The same things were measured in two ways. Each way mixes the same 9 hidden numbers, adds some noise and spreads widely along 7 directions of its own, which tell nothing about the thing.
In the rows, zero is written as 128.
Some things both ways: the first way, then the second way.
[104  86  89 130 104 180 136 102 126 134 101 148 177 133 168 130  97  97
 129]
[106 143 142 121 140 142 106 130  98 151 147 139 117 147 117 102 104 119
 130 135 163 140 172 114 132]

[171 149  71 145  59  67 134 138 112 119 180  94  48  91 182 177 180 123
  90]
[119 109 112 113 148  58 163 116 145  90 126 118  90 116 134 150 102 155
 117 130 135 129  80 153 146]

[111 127 129 147  97 135 135 135 118 132 102 135  93 114 159 115 162 119
 133]
[100 112 140 160 121 129  99 151 137 124 111 151 156 112 134 116 161 121
 131  92 122 151 136  96 141]

[ 98 112 139 107 174 159 136 163 146 109  95 131 124 117 119 109 130 111
 126]
[ 62 159 165 132  94 158  89 156 102 117  99 170 135 119 131 138 106  71
  98 162 142 146 194 135 137]

[ 98 129 212 152 160 161  58 164 146 187 103 137 101  90  59 123 176 170
 133]
[ 96 177 161  86 103 129 123 116 152 124 101 143 157 175 154 145 111 103
  81 121  97 162 168 130 115]

[ 69 118 110  95 136 172 130 145 133 101  88  97 150 139 149 183 147  99
 113]
[129 176 133 107 112 134 122 140 160 116 102 183 156 137  84 118 137 104
 142 124 160 117 162 122 152]

[168 112 155 140 140 122 161 103 114 162 134 153 148  81 161 149 149 137
 204]
[ 79 147 124 100 132 100 114 133 127 134 104 166 141 188 119  74 122 104
 139 135 164 134 157 111 122]

[145 133 142 145 125 109 100 129 127 132 129 147 106  80 123 102 130 115
 149]
[111 129 128 118 156 140 134 111 117 116 128 102 109 127 128 135 105 140
 120 147 140 115 104 137 158]

[175  92 103 168 136 106 175 146 120 105 158 138  66  58 189 153 185 137
 119]
[110 155 152 130 135 123 124 112  95 132 153 164 134 148 136 146 125 137
 123 105 127 127 146 160 115]

[ 84 118 136 128 117 176 139 150 134 176 123 129 151 116 174 138 114  99
 119]
[ 96 107 122 121 153  75 169  94 137  93 127 119  89 119 108 141  95 134
 136 154 150 121  86 150 189]

[190 133 103 100  79  67  87 119 121 113 169  97 123 110 124 203 126 127
  95]
[ 87  93 117 138 128  36 140 143 102 105 130 111 124 137 189 150  98 150
 154 108 146 142  98 146 107]

[177 138 172 104 161 110 101 158 148  90 136 120 131 101 123 175 161 165
 120]
[115 174 142 106 154 192 155 118 167 106  98 130 156 164 144 143 150 135
  99 121 126 112 131 104 139]

[148 177 131 140 115 128 120 130 128 107 136  91  77 116  84 150 114 139
  94]
[153  95 108 134 175 117 149 120 130 128 130 115 107 103 107  99 165 160
 154 118 155  93  72 133 156]

[175 110 192 131 189 178 184 169 161 185 140 157 119 132 119  97 107 188
 110]
[145  94 151 120 146 108 166  78 133 110 150 107 104 110 112 141 117 152
 157 136 140  95 108 150 171]

[172  82  58 120  60 114 136  88 103 157 145 140 154 146 212 168 131  93
 136]
[ 85  72 142 120 129  86 133 106 131 109 120  99 127 134 150 103 109 130
 131 138 123 118 118  98 144]

[ 96 131 148 105 125 161 131 150 154 125 111 125 136 133 147 117 135 107
 120]
[161 179 125 121 113 126 127 140 141 115 143 146 134 114 116 190 125 157
 109  97 123 139 126 158 131]

[146 125 166  89 126 111  68 111 137 152 149 140 217  80 118 171  78 130
 195]
[134 149 105 101 172 138 104 129 133 141 123  91 169 135 157  78 112 167
  77  97  99 119  94  75 110]

[134 124 153 137 156 178 130 139 149 151 121 135 137 120 108 132 127 148
 102]
[149 173 107  87 127 105 131 121 125 150 125 135 168 155 100 108 119 119
 175 105 163 109 127 131 141]

[110 129 113 129 136 143 133 133  99 136  95 118 119 122 151 166 137 112
 153]
[120 114 152 119 116 135  78 130 142 136  97 168 149 105  91  73 153  86
 133 115 117 143 156 112 146]

[115 117 128 155 118 127  94 109 111 145  99 134  96 101 123 123 183 102
 171]
[163 172 141  84 135 147 128 114 165 137 121 126 153 162 145 131 151 165
  63 104  84 129 127 130  98]

[162 139 171 129 156 146 100 145 150 153 132 127 106 128  50 117  99 162
  97]
[ 99 132 147 115  85  56 131 103  75 118 163 130 118 130 130 187  63 111
 167 137 146 126 145 195 141]

[ 98 116 100 118 100 156  88 107 122 109  89 101  92 182  73 112 102  72
 100]
[139  98 177 134 147 211 138  97 128 109 133 115 102  94 143 151 172 141
  86 138  93  83 122 138 130]

[111 140 127 135  87 161 118 133 146 138 161  97 118 109 155 198 134 148
 104]
[160 132 145 123 119 127 101 114 143 133 141 159 126  92  70 117 147 137
 111 120 111 123 136 139 158]

[147 129 129 108  99 115  99 125 121 128 114 136 137 144 152 131 133 121
 156]
[156  89 137 140 126 124  94 139 146 123 142  97 129 102 154 143 145 176
 106  81  91 157 114 102 114]

[ 86  87 163  97 187 186  89 144 159 149 100 137 198 111 109 146 150 116
 151]
[116 157 158 105  95 155 124 121 123 127 125 138 140 160 139 159 132 109
 125 133 131 121 172 140 114]

[157 118 120 164  92 121 101  96 110 158 120 133  67 133  99 105 167 134
 149]
[124 126 136  95 108 114 106 112 121 136 138 135 146 166 132 115 128 115
 143  93 118 121 145 110  93]

[108 144 135 123 144 177 111 128 137 133  95 114 111 162  79  89 113 103
 119]
[149 170 106  85 137 142 127 116 118 140 141 122 138 149 125 138 126 129
 115  94 119 105 105 134  97]

[114 121 162 114 132 152 123 133 150 124 124 112 118 127 123 148 154 111
 137]
[129 197 111  84 128 107 164 112 159  93 124 153 137 188 111 163 112 156
 116 134 149  91 117 155 133]

Other things, the second way, with their names:
Q_74: [163 175 103 119 143 148 103 146 132 133 121 147 154 105 126 148 160 145
  91  68  95 130  81 147 105]
Q_908: [219 134 137 121 159 185  95 121 134 169 164 127 116  81  90 109 165 164
 121  75 115 134 133 122 126]
Q_125: [106 129 171 106 134 147 169  67 115 112 141 119 135 142 140 141 122 130
 103 149 106  64 129 138 139]
Q_250: [164 116 161 122 147 197 149 100 141 117 151 107 104 123 148 167 167 165
  98 108 102  95 122 130 108]
Q_835: [126 152 143 122 122 135 103 128 100 144 131 153 140  88 121 136 112  87
 121  92 112 150 145 146 125]
Q_464: [114  88 141 133 114  64 110 155 110 114 145 110  94 137 194 163 101 166
 118 110 130 182 140 153  81]
Q_219: [189 112  98  79 141 147 101 131 139 160 138 102  83 118  76  91 135 119
 159 115 160 136 124 112 125]
Q_408: [111  92 164 168 130 180  74 149 115 127 106 163 118  88 141 135 190 105
 124  90 104 171 140 144 121]
Q_811: [ 89 146 111 101 142  85  97 161 114 135  95 145 127 164 157  78 121 131
  84 143 140 151 127 138  89]
Q_998: [ 87 125 152 108 126 181 127 105 140 102 107 136  97 125 107 131 138  90
  85 160 114 108 135 117 149]
Q_39: [113 178 133  97 137  89 153 111 141 125 121 143 161 165 144 132 103 140
 104 113 125 132 129 135 130]
Q_994: [159 172 149 107 153 186 161 121 164 113 117 134 119 127 140 163 164 158
  66 125 111 113 123 150 124]
Q_69: [137 103 147 120 132 152  97 138 104 156 154 108  62 112 123 129 115 123
 116 134 143 181 166 132 121]
Q_282: [ 82 153 144 109 132 142 130 134 122 104  89 181 124 153 129 125 129  79
 148 137 168 123 157 153 125]
Q_595: [122 155 117 105 128  80 127 140 134 109 133 139 128 145 127 136  79 143
 143 117 165 138 141 133 128]
Q_370: [169 102 139 121 138  93 110 107 150 135 134 128 143 103 117 104 157 166
 117  91  89 133 101 135 135]
Q_126: [ 94 136 121 102 131  82 143 145 136 125 105 138  98 175 122 105 120 132
 130 179 187 137 145 141 144]
Q_606: [137 145 131 118 133 115 139 110 142 106 156 118 130 160 140 167 117 186
 104 108 112 116 116 128 122]
Q_527: [ 63 135 103 113 139  98 114 135 138 105  91 131 141 192 130 105 121 129
 139 144 156 135 109 109 147]
Q_366: [134 112 154 147 148 153 135 101 122 121 138 140 145 101 132 132 170 145
 127  97 103  91 107 133 140]
Q_858: [149  87 134 144 140 124 113 119 116 136 154  86 112 101 135 142 135 172
 137 113 122 135 103 130 147]
Q_491: [161 161  88  79 145 145 114 131 151 128  96 138 144 150  74  88 154 128
 160 131 167  81  97 132 144]
Q_550: [137 104 109 136 102  52  93 157 129 121 136 119 129 125 141 160 118 161
 154  84 129 179 108 142 120]
Q_567: [104 115 116 124 113 114  87 142  83 151 146 119 111 137  99 112  99 103
 186 141 186 139 155 123 148]
Q_718: [159  79 114 140 121  77  93 144  91 156 146 101 127  78 130 113 138 146
 164 103 137 132  97 150 128]
Q_383: [139 112 134 146 117 134 114 104 120 120 145 120 148  96 105 156 150 142
 146 101 105 101  94 134 164]
Q_700: [125 136 132 110 163 130 123 126 152 106 105 144 135 128 147 104 139 142
  87  98 104 129 107 121 106]
Q_442: [103 139 135 122  99  52 139 105  97 124 157 127 153 133 155 170  85 131
 126  93 104 132 119 149 121]
Q_287: [ 90  81 175 145  98 116 102 103 126 133 105  97 191 110 166 118 152 123
 111 123  65 129 119 108 157]
Q_172: [116 139 188 119 110 109 185  74 159  90 150 145 112 115 106 171 101 147
  81 166 113  96 159 145 182]
Q_469: [126 107 189 163 128 135 139  93 113 118 145 153 146  78 147 159 159 139
 105  98  76 111 127 163 144]
Q_13: [119 114 193 110 148 183 144  96 146 125 118 133 107 125 150 113 149 121
  67 141  96 126 165 123 120]
Q_770: [126 171  84  89 132 110 115 139 121 115 140 140  88 146  84 138  84 126
 126 135 171 125 120 139 126]
Q_784: [ 82  91 171 167 129 135 116 140 116 124 126 139 112 119 164 123 165 146
  76 141 111 143 148 118 126]
Q_802: [144 145 145 114 128 189 131 120 134 142 124 122 151 142 110 115 160 122
 153 135 158  86 154 104 151]
Q_704: [163 123 147 151 125 154  90 138 117 134 150 184 115  74  82 119 168 131
 125  97 126 113 148 143 125]
Q_923: [121 151 127  91 104 111  92 125  88 145 131 126 142 147 132 149  84  83
 182  97 148 157 147 165 111]
Q_966: [148 146 107 120 114  81 127 152 131 122 149 161  79 121  86 156 111 136
 149 122 180 156 143 159 139]
Q_763: [121 126 152 133 127 164 153 104 122 121 137  91 140 100 125 145 124 136
 112 154 127  77 127 108 177]
Q_446: [104 161 131 110 155 139 114 142 139 137 105 113 157 174 185 109 137 166
  52 115  97 153 122 104  95]
Q_380: [ 84 162 178 136 136 149 143 107 119 118 118 153 134 110 125 151 108 110
  94 156 123 138 154 159 181]
Q_627: [129 135 120  93 118  93  88 159 122 144 118 105 123 131 137  96  88 139
 108 147 149 158 149 123 116]
Q_562: [137 141 114 101 135  65 144 121 139 123 135  90 120 134 133 136  81 178
 108 147 141 138 106 144 155]
Q_565: [ 41 107 164 171  91  67 119 101  80 114 148 137 152 111 139 166  88 111
 130 134 107 140 137 137 182]
Q_88: [148 179 123  93 121 142 105 112 128 136 134 148 145 162  99 150 128 123
 149  95 130 132 132 158 125]
Q_693: [152 107  88 116 152 103  97 154 101 163 140  95 106 118 115  79 128 156
 146 132 170 126 102 121 127]
Q_392: [137 151 123 110 147 132 107 127 150 143 107 144 171 142  94  69 142 135
 148 119 149 118 134  99 163]
Q_963: [112 124 126 108 136  89 102 141 117 122 105 167 108 123 123 100 128 108
 125 126 138 148 125 167 112]
Q_936: [ 96 138 153 106 127  97 143 108 125 109 120 149 143 161 158 133 122 131
 105 125 112 114 134 147 107]
Q_831: [109 198  94  82 162 136 130 150 130 129 111 167 121 171 118  92 109 115
 101 122 171 122 139 113  97]
Q_530: [116  98 173 165 151 116 158 129 119  96 144 121  71  96 180 193 130 177
  86 136 120 161 124 185 135]
Q_388: [157 123 133 104 160 129 137 123 133 153 128 104 127 137 157 104 146 157
 121 105 129 138 120 127 110]
Q_500: [160  94 142 120 157 146 145 109 122 114 159 116  55 111 114 136 142 168
 116 148 146  95 117 157 126]
Q_920: [ 88 170  86 119 145  85  81 151 126 126 107 121 212 157 155  79 100 166
  88  96 108 126  90  76 121]
Q_337: [121 106 122 126 154 139  96 131 128 122 110 108 165 131 157  92 148 153
 121 100 108 110  94  98 114]
Q_139: [133 151 130 131 128 124 111 148 112 134 146 170 114 135 139 147 155 148
  89  94 117 141 136 152  83]
Q_97: [152 157 147 101 115 198 132 111 140 105 135 131 115 133  96 169 131 122
 135 140 146  85 153 139 141]
Q_573: [132 120 150 138 136 176  95 110 135 134 129 157 132  90  75  94 168 117
 105 119 106 106 133 107 160]
Q_964: [ 81 122 166 122 110 208  60 151 109 144 101 168 133 120 107  79 135  40
 139 127 150 147 211  81 121]
Q_247: [164 144 133 108 105 144 105  99 132 148 154 114 159 118  99 146 146 141
 115  93  85 107 115 120 135]
Q_41: [123 124 120 122  85  99  75 108 119 129 129 140 206 136 110 122 149 119
 155  68  79  97  98 109 124]
Q_447: [144 138 112 109 134 139 101 176 157 123 101 127 104 144 139 116 157 163
  79 138 139 149 129 126  98]
Q_642: [171 118 120 126 128 134 111 131 177 121 106  97 180 103 128 117 181 182
  97 100  83  99  75 100 146]
Q_58: [ 70 145 162 133 131 102 169  69 165  84 110 138 218 135 137 120 110 134
 104 115  86  76 112  75 192]
Q_62: [ 69 186 103 107 115  59 129 145  93 131 133 146 142 177 150 140  78 122
 102 128 148 146 132 141 108]
Q_684: [114  80 153 181 128 151 120 133 133 111 127 142 152  91 133 131 174 128
 170  82 134 115 129  87 157]
Q_544: [163 205 126  58 131 175 116 150 155 127 115 160 121 163 122 122 119 120
  82 118 145 124 175 125  69]
Q_689: [121  75 115 126 103 124  91 140 117 140 124 111 130 126 112 100 162 111
 172 120 147 107 122  93 127]
Q_691: [115 127 109 111 144  69 132 133 117 133 133 112 124 149 125  94 105 167
 131 160 173 107 115 128 144]
Q_174: [125 121 145 142 134 161 126 130 124 117 121 158 101 100 117 152 172 117
 119 118 126 124 122 157 132]
Q_106: [108  89 148 135 136 147 123 121 103 107 141 117  94 139 137 138 130 140
 155 151 162  99 137 135 130]
Q_162: [112 140 133 108 162 120 124  97 111 132 142 150 105 145  97 101 107 130
 126 135 144 123 131 144 146]
Q_708: [124 130 134 136  92 176  73 138 119 141 128 127 161 118 101 137 145  99
 161 101 131 128 149  93 148]
Q_300: [139 133 130 115 129 127 127  96 119 145 147 129 154 119  91 111 127 118
 160 102 131  95 122 111 158]
Q_308: [141 139 172 132  86 173  81 141 124 143 136 150 157 117 129 149 143 107
 139  89 118 151 197 117 114]
Q_66: [126  56 171 154 105 133 132 119  89 144 173 115  62 113 130 156 156 126
 166 142 159 130 168 147 133]
Q_921: [111 105 159 143  94 142 113  98 125 104 124 140 141  87  88 152 150 105
 139 141 107  87 117 147 184]
Q_246: [135 109 171 136  94 150  80 141 138 141 123 142 165 123 137 116 168 131
 123 100 105 140 175 102 115]
Q_256: [109 136 128 115 159 149  98 128 117 148 112 143 148 147 128  63 159 130
 100 127 125 112 125 109 116]
Q_946: [130 151 131 120 163 148 152 134 140 137 106 147 143 121 121  84 161 135
 111 136 155  94 127 111 143]
Q_696: [146 115 118 133 135  73 119 148 114 143 154 130 102 107 120 125 108 152
 151 108 164 165 135 138 136]
Q_764: [144 110 127 146 116  81 107 158 104 144 156 119 119 122 138 143 118 162
 170 106 169 158 147 141 129]
Q_949: [132 104 123  98 153 114 119 129 130 153 101  74 133 130 149  77 127 138
 126 145 137 138 106 114 141]
Q_634: [128  80 121 149 144 141 100 136 121 141 121 108 140  86 124  89 172 127
 134 100 115 123  94  88 145]
Q_12: [170 155 125 100 133 145  95 144 118 168 128 125 168 119 120  85 128 127
 147  99 146 119 154 112 116]
Q_450: [122  97 146 135 121 126  89 148  94 139 136 111 116 116 167 139 126 130
 134 107 128 161 145 141  99]
Q_631: [139 125 122  81 150 134 126  88 142 132 121  91 155 156 115  83 120 148
 136 133 125  82 104 101 144]
Q_673: [134 139 105  80 157 116 126 125 139 143 120 105 112 155 130  90 116 141
 100 129 137 138 111 114 114]
Q_717: [123 134 131  90 140 102 166 119 156 108 100 145 117 145 124 105 136 127
 114 148 149  97 124 137 128]
Q_514: [134 207 150 108 146 136 156 115 146 118 140 164 148 157 142 169 106 155
  98  96 128 144 155 148 124]
Q_766: [127 130 134 120 162  99 144 123 155 114 119 129 145 145 158 103 135 179
  87 110 112 125 109 110 120]
Q_44: [152 128 149 104 119 147 114 120 128 129 110 123 152 119 134 129 154 121
 142 115 118 103 128 150 123]
Q_242: [117  71 151 150  84  87 116  83 103 118 165  86 147 112 120 179 119 144
 182 119 107 106 104 141 182]
Q_420: [166 169 117 100 152 171 144 108 176 129 122 149 158 138  76  97 159 136
 136 102 144  82 125  83 157]
Q_604: [ 95 132 150 128 118  48 154 109 118 113 141 105 125 120 152 161  78 168
  77 167 112 138 117 166 167]
Q_493: [143 152 131 101 103  83 128 116 132 132 123 144 148 119 110 141 129 120
 129 115 118 128 119 167 141]
Q_611: [ 78 108 137 164 107  31 126 123  88 111 164 124 120 117 157 183  83 160
 115 117 112 160 107 163 145]
Q_104: [128 138 103 106 130 133  89 152 125 164  99 144 141 134  95  69 164  97
 138 121 151 136 128 110 130]
Q_424: [120 169 131 103 108 118 108 124 137 122 146 102 169 164 169 169  87 163
  75  86  82 150 133 100  98]
Q_748: [ 95 227 125 101 150 173 155 120 148  94  95 178 181 157 112 141 102  99
 129 114 160  90 141 111 157]
Q_331: [127 130 137 138 146 130 134 102 139 129 147 114 146 128 134 136 143 173
  87 100  88 122 102 106 149]
Q_733: [129  99 142 137 126 123 105 133 129 133 128 136 110 141 117 114 170 157
 127 141 138 127 133 139 134]
Q_687: [118 148 113 121 133 105 102 137 102 133 136 165 131 121 103 101 121 124
 120 116 141 110 125 136 120]
Q_289: [101 112 161 157 145 113 132 148 118 127 122 151 124 102 146 103 130 133
 129 133 158 142 160 124 147]

Some of these things the first way, each followed by its name:
[193 155 115 153  92 132 114 105 134 110 132 139  93 142 114 103 111 157
 100] -> Q_567
[197 151 136 166 120 101 142 105 115 110 147 122  56  95 110 137 132 149
 144] -> Q_256
[126 147 151 151 121 165 159 134 136 141 128 124  84 121 135 116 127 146
 139] -> Q_573
[106 133 159 112 151 177 172 124 138 175  83 134 128 154  79  82 109 147
 169] -> Q_172
[113 117  64 111  43 127 103  80 116 141 142  77 135 144 127 212 129  81
  99] -> Q_717
[137 126 155 131 143 174 132 138 151 180 127 164 171 108 143  91 115 160
 147] -> Q_69
[168 131 136 158  99 142 150 125 143 155 156 150 114  98 159 116 125 172
 128] -> Q_908
[134  96 105 119 157 157 117 141 127 110  98 120 107 160 123 146 131  92
  85] -> Q_44
[186 145  80 119 121 128 149 115 137  87 123 128 105 153 122 100 118 138
  94] -> Q_763
[124 155 135 180 138 162 113 158 145 158 126 134  51  98 100  67 184 170
 108] -> Q_219
[123 133 137 121 105 155 107 127 147 137 143 110 123 137 140 161 123 112
 111] -> Q_921
[109 145 113 127 113 170  85 110 135 125 111 113 143 145 130 146 135 111
 134] -> Q_247
[173 124  89 160  32 139  97 105 128 115 169  92  46 182 171 188 149 120
  52] -> Q_41
[211 153 123 122 107 117 149  98 125 148 154 132 143 138 151 148 104 148
 142] -> Q_673
[ 92 140 160 133 136 168 146 157 148 143 119 124  92 124 144  89 131  91
 118] -> Q_74
[182 149 169 158 138 138  92 128 139 172 133 145 101 110  70 108 111 171
 105] -> Q_949
[171 136 176 157 106 111  90 109 130 150 117 144  66 116  62 102 164 178
 157] -> Q_246
[159 106 106 119  84 119  96 102 124 122 116 141 146 137 145 148 146 131
 130] -> Q_308
[109  68 134 140 208 173 213 177 134 141 111 158 110  88 195  96 168 106
 148] -> Q_366
[110 110 113 144  72 129 149 107 137 157 154 128 115  81 157 120 151 101
 144] -> Q_831
[106 109  83 110  78 165 118  96 132 120 124  99 130 170 122 148  92  79
 104] -> Q_500
[139 140  92 157  64 140  99 107 125  88 130  91  40 162 130 153 144  90
  60] -> Q_491
[118 148  95 117 147 103 116 147 112 100 116 117 145  54 146 167 160 133
 157] -> Q_696
[ 99 174 109 118  83 159 137 119 129 106  89  96  95 172 112 112 118 112
 105] -> Q_966
[227 106 128 151 109  83 137 124 138  99 173 139  47 111 131 120 158 157
 105] -> Q_106
[183 163 168 146  82  71  95 112 118 125 129 128  77  84  70 132 140 175
 138] -> Q_514
[142 126 131 153 128 126  95 149 136 122 134 141 101  86 144 122 156 140
 118] -> Q_858
[142 166 160 154 103 129  99 135 146 153 152 110  55 114  85 108 160 159
 123] -> Q_998
[133 127 127 123 126 119 120 128 113 131 122 108 114 105  98 170 114 121
 126] -> Q_469
[138 122 119 124 134 148 155 137 137 148 149 139 164  94 198 144 134 122
 145] -> Q_634
[ 77  92 150  68 153 159 125 156 149 111 102 124 206 115 154 166 107  87
 131] -> Q_748
[114 100 120 135 124 170 155 122 128 140 114 120 101 150 143 134 106  80
 109] -> Q_811
[135 105  71 180 100 162 181 128 126 112 119 124  41 135 184 121 190 110
  64] -> Q_126
[143 134 127 149 114 141 121 114 131 157 136 136 127  96 124 129 135 148
 141] -> Q_300
[ 61 132 127 135  90 145  87 117 134 124 126  88 105  90 102 155 154  91
 136] -> Q_139
[169 120 115 123  38  63  89 108 128 133 184 119 133  68 156 196 132 121
 109] -> Q_530
[104 104 155 141 122 130 103 138 127 119 112 144 106  94 147 119 126  94
 164] -> Q_920
[ 89  84 155 107 201 172 139 177 130 142  59 152 117 154 113  67 134  99
 144] -> Q_464
[196 121 123 141 120  96  94 115 114 154 132 158 128 108 137 120 128 122
 135] -> Q_923
[140 123 148 148 118 166 144 174 135 116 118 118  56 166 158 131 124 128
  44] -> Q_408
[141 156  97 130 127 115 126 146 115 123 125 113 100 103 119 139 125 130
 104] -> Q_835
[ 23  94 164 151 189 183 126 184 137 152  62 140  98  59  67  81 148 125
 129] -> Q_289
[101 154 183  94 133 139  28 119 154 109  93 105 135 140  11 115 120 124
 151] -> Q_97
[155 106 120 143 119 129 107 139 131 101 139 125 107 105 169 176 158 126
  99] -> Q_446
[131 150 120  89 135 116 133 109 124 103 140  96 161  97 127 189  93 106
 176] -> Q_687
[149 120 137 153 122 117 165 153 109 140 115 129  24 133 129  94 143 119
 121] -> Q_700
[115 109 120 142 117 145  93 125 118 116 110 129 127 114 175 162 160  89
 131] -> Q_88
[106 134 127 122 152 149 152 125 135 123 109 114 129  92  94 133 126 121
 136] -> Q_946
[127 130 173  99 175 158 134 157 145 142 120 136 194  92 132 169  81 143
 130] -> Q_380
[113  71  82 101 137 180 136 120 140 132 109 142 200 139 167 157  97  96
 106] -> Q_12
[125  69 168 119 170 144 166 160 147 167 140 148 144  79 169 143 155 110
 143] -> Q_282
[186 153 114 111 142 130 125 134 130  98 113 119  96 170  97 128  97 151
  97] -> Q_627
